The rows come from 5 hidden closed curves, with some noise, and rows from the same curve form a group. Each curve winds through 10 dimensions. The rows are also pushed far along 5 directions, which tell nothing about the answers.
(in the rows, 128 means zero)
Some rows, each with its group after it:
[172 164  85 155 133 181 130 102 168 135 177  77 164 164 124 149 139 142
  92]
R
[159  84 146 127  95 121 140 106 156 141 163 173 129 107 111 113  95 135
 145]
J
[156  85  86 177 168 114 145 151 120 119 172 118 165 170 117 146 122  76
 122]
Z
[154 116 168 138  94 131 134 146 169 138 157 124 123 126 149 124  96 136
 131]
R
[151 126 116 188 151 133 135 141  98 121 151 138 166 172  83 159 157  52
 111]
Z
[145 167  68 176 126 161 129 109 135 142 135  89 134 123 117 137 139 123
 153]
M
[129 136 134 133 134 130 155 125 123 134 144 126 144  95 137 107 136 116
 120]
A
[154  88 144 161 131 106 132 128 127 134 153 148 157 115 163 133 120 108
 121]
A
[124 133 136 115 133 152 119 126 142 102 143 125 132 150 141 112 129 178
 102]
A
[142 102 160 171 108 117 135 136 114 113 172 142 122 168 136 124 119 115
 126]
M
[105 126 112 103 111 127 120 135  73 109  56 124 121  96 146 107 134 148
 166]
J
[149 113 109 123 130 112 167 110 138 153 127 129 136  77 133 107  93 114
 159]
R
[106 134 126  96 125 165 118 135 119 116 114  92 108 111  89 105 158 204
 113]
M
[145 209  80 153 164 180 120 107 147 124 118  95 166 163 117 172 153  54
 131]
M
[169 143 198 105  78 155 108  88 193 131 160 158 139 103 176 110  81 167
 128]
J
[170 138 141 146 137 153 124 101 121 108 127 140 163 179  95 174 129  85
 107]
R
[130 124  84 120 118 130 133  94 146 137 143 131 122 118 106 144 124 143
 135]
R
[139 140 143 151 106 128 122 136 123 137 117 144 137 123 149 127 133 127
 133]
Z
[ 92 185 136 116 102 137 115 140 124 121  61 144  96 110 168  95 104 166
 162]
A
[153  91 136 121 138 117 134 133 110 121 154 114 146 110 134 114 153 138
 132]
J
[119 108 106 192 146  84 165 174  79 149 111 118 114 108 128 107 126 108
 155]
M
[129 126 125 139 138 112 134 123 133 126 169 114 108 116 130 122 130 176
 126]
A
[135 121 135 110 118 110 107 122 124 124 174 114 126 144 114 154 144 152
  99]
Z
[119 224  79 124  98 179 165  89 160 137  91 134 127  76 138  97 100 180
 146]
M
[138 202  73  91 137 204 162  81 162 122 111 118 158 109 101 104 136 141
 126]
J
[120 133 106 123 133 136  97 120 113 132  91 109 125 143 103 168 154 118
 126]
Z
[ 97 103 120 138 138 110 140 180  73 114 113 119 123 143 102 108 139 142
 105]
Z
[ 89 129 139  91 138 119 112 168 123 112 106 127 112 118 152 105 151 187
 120]
A
[130 134 101 116 134 139 147  97 140 135 116 142 144  84 120 125 110 124
 137]
Z
[120 177 111 130 130 136 152 123 100 122 109 136 144 101 126 104 129 136
 126]
A
[113 148 102 119 144  93 152 124 117 132 127 132 118 127 143 129 121 130
 128]
R
[119 108 150  83 125 121 153 124 110 118 119 142 115 108 108  84 121 151
 133]
J
[129  47 160 138 155  85 112 198  79  80 132 172 154 174 153 134 162 120
 113]
A
[136 133  77 118 167 139 128  87 137 139 147  62 127 113 105 157 153 160
 110]
Z
[141  89  61 170 134 122 147 136 125 132 201  97 153 116 134 117 133 137
 121]
J
[145 168 155  98  91 180 141  96 184 125 115 135 137 110 149 108  74 153
 127]
R
[133  58 140 156 142  75 176 130 136 154 229 132 113  83 115  84 101 170
 100]
J
[ 99 121  82 138 126 121 110 170  73 116  76 119 128 104 137 118 163 124
 173]
A
[170  96 195 123  89 126 140  79 184 131 143 193 136 126 191 120  62 118
 137]
M
[133 117 147 175 154  81 121 165  95 108 149 153 123 170 131 154 136 118
 126]
A
[ 88 106 152 124  88  77 126 149  97 137  97 162  72  82 124 103  93 138
 183]
A
[111 158 124 120 134 157  96 123 119 123  79 124 149 143 146 151 152  94
 115]
R
[123 104 184 144  85 100 121 141 119 128 137 185 114 107 142 108  86 118
 153]
J
[133 125 120 130 112 168 117 125 129 102 137 112 142 168 117 140 138 131
 107]
A
[134  77 168  95 117 116 128 120 144 112 132 160 135 127 139 154 121 142
  97]
A
[ 95 161 150  82  85 142 114  99 152 142  88 121  85  78 138 114  87 154
 154]
M
[104 173 124 110 119 128 122 131 148 118 114 160 127 149 155 143 127 121
 117]
R
[ 87 146 114  87 108 131  96 105 107 132  80 127  93 120 117 131 152 140
 145]
R
[118 180 132 122 113 155 129 132 107 108  99 138 141 129 126 114 133 137
 124]
A
[108 120  90 111 142 125 118 152  77 116 115 106 137 123  97 112 157 141
 127]
J
[102  72 134 128 161 112 126 123  99 108 139  97 108 142 118 135 128 162
  89]
M
[125 149 128 145 100 128 133 131 156 145 138 170 134  89 151  99  91 109
 159]
J
[137 125 110 116 131 115 133 100  96 118 141 104 138 125 137 146 143 146
 113]
Z
[104 163  89 137 151 138 121 135 120 129  58 141 121 130 129 121 128 125
 156]
J
[147  83 151 129 118  90 132 156 113 111 131 165 142 120 175 111 117 147
 144]
A
[138 107  91 181 159 107 138 128 141 164 166 114 139 130 115 160 145  95
 107]
M
[ 90 134 123  76  96 104 146 131 121 146 124 116  88  79 132  92 129 193
 124]
R
[118 138  92 115 135 163 148 100 134 123 152  78 129  74 139  97 153 197
 115]
A
[112  77 108 156 167  43 126 161  59 145 130  96 100 113 111 151 143 121
 142]
Z
[171  77 168 103 122 115 146 109 146 132 183 117 134  90 145  99 125 167
 128]
J
[ 63 187  56  99 123 142 113 133  92 128  36  94  84 102 101 124 146 188
 153]
R
[138  78 165 138 154  89 158 151 112 103 159 146 135 173 141 137 114 123
  89]
A
[120 158 123 135 137 124 132 110 107 121 111 143 134 119 147 119 125  96
 150]
Z
[124  87 114 132 104 140 134 132 126 120 124 141 138 122 133 122 129 124
 130]
R
[151 187 129 122 127 162 111 110 175 125 132 126 148 146 145 146 107 151
 106]
M
[129 154 109 168 142 143 138 146 119 114 113 137 150 142 144 121 118 129
 124]
Z
[ 88 117  97 144 155 111  71 197  80 101  81 154 148 162 125 156 177  78
 140]
J
[122  79 174 119  84  90 117 132 110 130 119 158  89 104 170  91 108 135
 184]
M
[ 75 205 105  73 116 189  57 137 140  94  21 138 126 137 149 145 159 133
 156]
J
[132 109 173  95 133 154 116 143 148 107 121 106 120 131 141  96 120 162
 132]
M
[136 130 108 157 119 129 139 113 110 131  88 141 136 107 133 137 104 122
 148]
Z
[133 181  77 147 155 149 154 136 118 127 114 117 163 121 124 116 137  71
 150]
M
[141 118 121 169 131  60 154 166  89 159 130 122 126 112 157 121 120 103
 155]
Z
[104 112  92  89 158 126 151 137 113 127 114 103 128  96 109 103 150 149
 120]
R
[139 117  72 149 158 116 166  88 113 141 189 100 148  90 125 108 132 118
 123]
Z
[133 117 113 121 110 124 138 120 120 131 110 140 118 113 114 120 119 168
 139]
J
[128 126 176 117 135 118 119 111 105 103 115 159 131 147 150 125 125  98
 135]
Z
[159 158 138  90 105 177 129  51 215 147 145 155 149 108 145 142 110 153
 102]
M
[112 133 135  97 119 137 141 101  90 126  94 111 119  99 132 105 146 152
 123]
Z
[131 144 103 179 138 139 132 138 144 153 131 134 137 126 111 123 112 112
 130]
Z
[150 151 126 110  87 112 124  89 143 145 153 159 132  95 152 120 110 121
 165]
M
[169  96 131 160 119 122 151 123 152 126 192 138 141 155 126 138 112  95
 134]
R
[125 110 152 116 125  93 133 123 139 130 127 163 110 117 178 112 110 156
 141]
M
[149 132 224  63  97 138 116  77 145 115  90 152 110 133 157 127  87 146
 129]
R
[133  88 228  87 114 108  84 118 154  99 134 180 107 186 155 162 112 113
 118]
R
[137 136 104 158 140 133 151 116 129 151 148 107 113 110  98  96 119 124
 157]
J
[131 111 102  92 156 175 119 121 134 119 142  75 150 136  90 137 192 153
  83]
R
[142 113 107 149 128  83 164 151 145 149 184 139 134  93 154 103 107 155
 132]
A
[115 154 130 121 122 140 124 143 129 106 115 150 140 136 152 105 106 127
 138]
M
[124 140 160 135  83 131 122 118 136 129 126 170 121  97 139 111  90 126
 153]
J

New rows. What belongs after each?
[123 108 109 137 164 152 113 152 118 108 105 123 151 147 122 122 155 134
 115]
M
[120 210  74 148 101 104 138  97 124 161  84 142 116  85 187 126 102  98
 198]
M
[137 135 153 126 139 173 106 114 149 113 122 119 128 144 140 109 135 168
 119]
J
[131  97 107 121 106 116 144 139 140 134 151 113 116 118 107 129  99 125
 146]
Z
[147 158 140 126 116 160 117 111 138 134 111 132 149 132 116 133 122  90
 134]
R
[122 145 148 127 134 132 105 124 140 111 122 134 118 178 151 143 124 106
 130]
R
[ 89  38 135 112 166 105 128 172  91  84 145 121 127 143 126 129 179 163
  82]
A
[118 133 119 110 119 159 142 128 123 117 124 118 150 103 132 109 149 132
 115]
A
[148 101 154 113 140 125 113 109 131 127 114 136 132 135 118 141 118  96
 143]
R
[106 104 127 132 123 119 116 167 138 130 126 142 125 126 147 116 131 114
 142]
A
[143 168  96 159 131 144 101 137 121 125 111 135 160 147 127 153 141 127
 126]
J
[134 119 142 110 138 130  92 151 100  81 105 142 154 216 112 183 143 102
  92]
Z
[135 136  92 107 156 142 146 103 135 127 168  96 147 109  98 137 159 137
 104]
Z
[110 155 131  52 137 163  84  92 126  97 125  95 122 143 113 141 173 158
 112]
M
[137 109 151  79 145 124 132 110 138 107 156 127 135 123 147 104 120 176
 104]
M
[134 121 135  93 110 150 102 125 145 118 133 105 120 141 116 143 144 141
 129]
A
[144 126  81 174 112 157 128 119 114 123 133 129 165 151 103 169 153  91
 112]
R
[147 143 101 154  74 147 145 106 153 145 136 150 144 104 127 147 103 122
 130]
R
[151 135 140 171 124 108 131 150 132 154 131 170 129 125 100 122 121 107
 155]
J
[124 196 112 116 130 169 108 113 148 124  88 101 134 137 145 138 119 152
 119]
M
[123 125  45 170 122  92 159 127 107 165 186 106 138 101 112 130 137 135
 106]
R
[ 95 115 158  95 135  79 115 152  81 123 111 111  84 121 121 114 127 133
 151]
J
[ 99 149 120 148 147 132 115 158  91  95  67 134 134 165 127 162 122 115
 114]
R
[ 89 113 121 135 113  96 109 171  85 133  65 175 102 110 102 114 130 106
 179]
J
[118 151 147 137 121 141 108 140 141 123 101 155 118 128 132 129 133 163
 128]
J
[ 97 127 148 123 115 156 113 150 121  92  68 155 128 163 157 130 124 112
 126]
A
[129 152 133 102 146 163 112  78 123  93 129 110 140 168 115 164 147 120
  96]
M
[126  81 151 128  90  97 133 121 122 157 127 140  76  83 116  81  87 183
 166]
J
[138 146 147 108 121 158 116 106 131 130 106 124 139 128 115 128 126 108
 127]
R
[ 95 100 103  94 132 160 123 154  91  92 105 106 147 130 112 119 177 145
 100]
A
[146  55 108 175 197  90 141 162  92 134 196  60 140 152  96 139 158 115
  89]
M
[160 120 189 147  94 115 143 114 126 134 139 169 129 134 125 130 101  89
 140]
Z
[183 170 144 125  95 199 131  92 211 138 169 107 158 130 123 141 103 140
 108]
R
[164 133 137 136 136 120 117 121 169 131 124 179 154 149 157 162 113 103
 136]
J
[ 69 137 100 126 140 101 146 159  77 130  87 102  91  74 142  73 122 189
 143]
Z
[127  90 145 109 128 109 135 136  99 114 126 112 112 162 116 127 116 103
 134]
Z
[124 126  59 107 139 164 144  88 129 130 121  88 138  87 121 101 133 182
 127]
J
[129 166 131 123 136 162 127 127 109  97 122 135 159 148 115 123 152 134
  97]
A
[178 100 138 135 159 109 123 119 137 105 176 153 161 185 109 179 134 108
 105]
A
[ 94 120  88 115 160 134 120 133 104 121  82 115 115 121 116 111 145 157
 133]
J
[102 158  97  78 144 156 139 130 131 120  88 115 133 112 119 113 153 148
 122]
R
[162 113  85 191 140  96 180 134 149 160 207 112 154 128 128 155 109  94
 105]
A
[162 130 125 184 117 149 136 133 144 116 177 133 173 189 154 157 134  80
  94]
R
[115 143 112 152 132  83 123 130 117 142 124 147 112 136 140 157 119  82
 154]
R
[132 160  52 154 152 148 189 108 117 137 123 110 145  90 105 107 138 123
 145]
J
[125 136 128 140 158 119 125 168  96 103 126 166 165 190  96 164 176  49
 107]
R
[117 130 139 102 101 117 154 119 140 118 118 166 115  99 145 111  88 183
 124]
A
[140 158 153 140  87 163 122 122 118 100  92 174 153 171 127 153 121  96
 118]
R
[195  35 110 167  87 101 184  82 170 162 245 149 154  90 134 117  69 128
 126]
R
[137 131 188 109 111 174  97 134 172  86 101 140 130 188 172 154 123 136
 113]
R
[134 106  91 133 119 127 156 124 137 162 132 111 141  63 126 113 122 113
 146]
R
[ 95  87 122  92 123 117 110 126 118 140  92  91  84  82 117 123 135 198
 134]
Z
[167 136 138 139 123 107 160  99 163 143 184 136 134 117 141 135  91 168
 102]
J
[116 109  84  82 192 150 135  97 142 140 151  52 115  89  97  96 172 221
  92]
J
[106  97 132 142 127  62 143 163  89 128 148 164 109 145 129 114 126  86
 149]
R
[118 172  71 123 122 149 129 109 105 131  96 122 136  95 113 118 150 151
 147]
M
[124 185 105  90 111 152 152  81 133 136 123  76 105 109 118 114 108 177
 121]
Z
[122 127 115 114 116 120 135 128 104 112 111 110 115 153 105 144 102 121
 135]
Z
[186 134 133 159  85 134 155 100 186 159 209 119 154 118 146 143  82 153
  92]
R
[143 177 148 100  90 169 136 104 159  99 113 147 131 160 154 123  97 140
 134]
J
[ 96 142 106 135  78  97 128 111 102 152  90 132  91  90 154 131  99 158
 149]
R
[159  66 199 141 130  58 155 143  96 147 137 171 126 131 123 125  97  68
 140]
Z
[149 114 156  84 111 128 144 132 146 113 133 152 142 115 153 109 122 141
 137]
A
[133 180 165 101 114 129 109  87 155 120 119 148 112 169 159 166 120 117
 123]
R
[ 81 104 115  95 170 136 149 140  76  97  92  95 102 116  95  94 176 171
 120]
J
[115  93 161 113 104 115 114 154 109  96 127 139 110 150 156 112 118 147
 136]
J
[128  97 137 126 119 133 105 111 169 144 140 129 111 124 153 133 135 135
 137]
M
[ 97 163 127 126 115 126 108 149 132 115 103 170 135 160 151 156 137 100
 116]
R
[105  89 107  95 191 127  96 151  79  85 125  90 142 153 111 136 203 184
  82]
A
[134 136 187 142 156 147  75 181 125  77  97 153 150 226 157 152 141  71
 128]
M
[152  98 137 108 161 147 120 107 138 113 126 128 154 147 111 144 135 100
 120]
R
[138 123 112 132 131 137 123 135 111 114 116 128 150 184 112 153 130  65
 125]
Z
[ 98  87 147 123 122 100 118 148  95 122 120 119  84 132  90 126 111 157
 125]
Z
[ 81 136 142  67 122 153  99 147 134  92  71 146  96 149 123 110 132 145
 151]
A
[120 129 105 128 117 105 127 134 106 135 115 119 104 129 109 133 124 161
 138]
R
[128  91 127 155 139  93 139 152 142 130 155 167 131 132 140 135 119 125
 124]
J
[134 147 161 124 142 150  78 131  95  83  88 126 144 184 141 159 154  97
 131]
J
[131 132 152 151 111 129 133 164  90 102 104 167 140 158 129 106 124  72
 162]
J
[129 114 154 146 159 129  97 169 118 102 134 146 157 164 154 125 154 108
 114]
J
[140 111 124 130 120  94 127 155 134 155 157 117 130  95 148 117 134 132
 147]
A
[126 137 115 103 129 155 156  90 112 121  79 122 134 101 115 118 115 133
 129]
Z
[132 118  97 128 146  97 140 124 122 143 142 120 115  89 141  93 115 150
 169]
A
[171 122 143 100 124 157 137  95 158 120 157 114 155 108 144 117 139 154
 126]
J
[102 105  89 112 133  78 134 122  98 147 139 105  85 100  94 135 144 161
 137]
R
[ 92 196 130 107 104 144 111 140 134 117  74 172 118 149 147 124 132  89
 159]
R
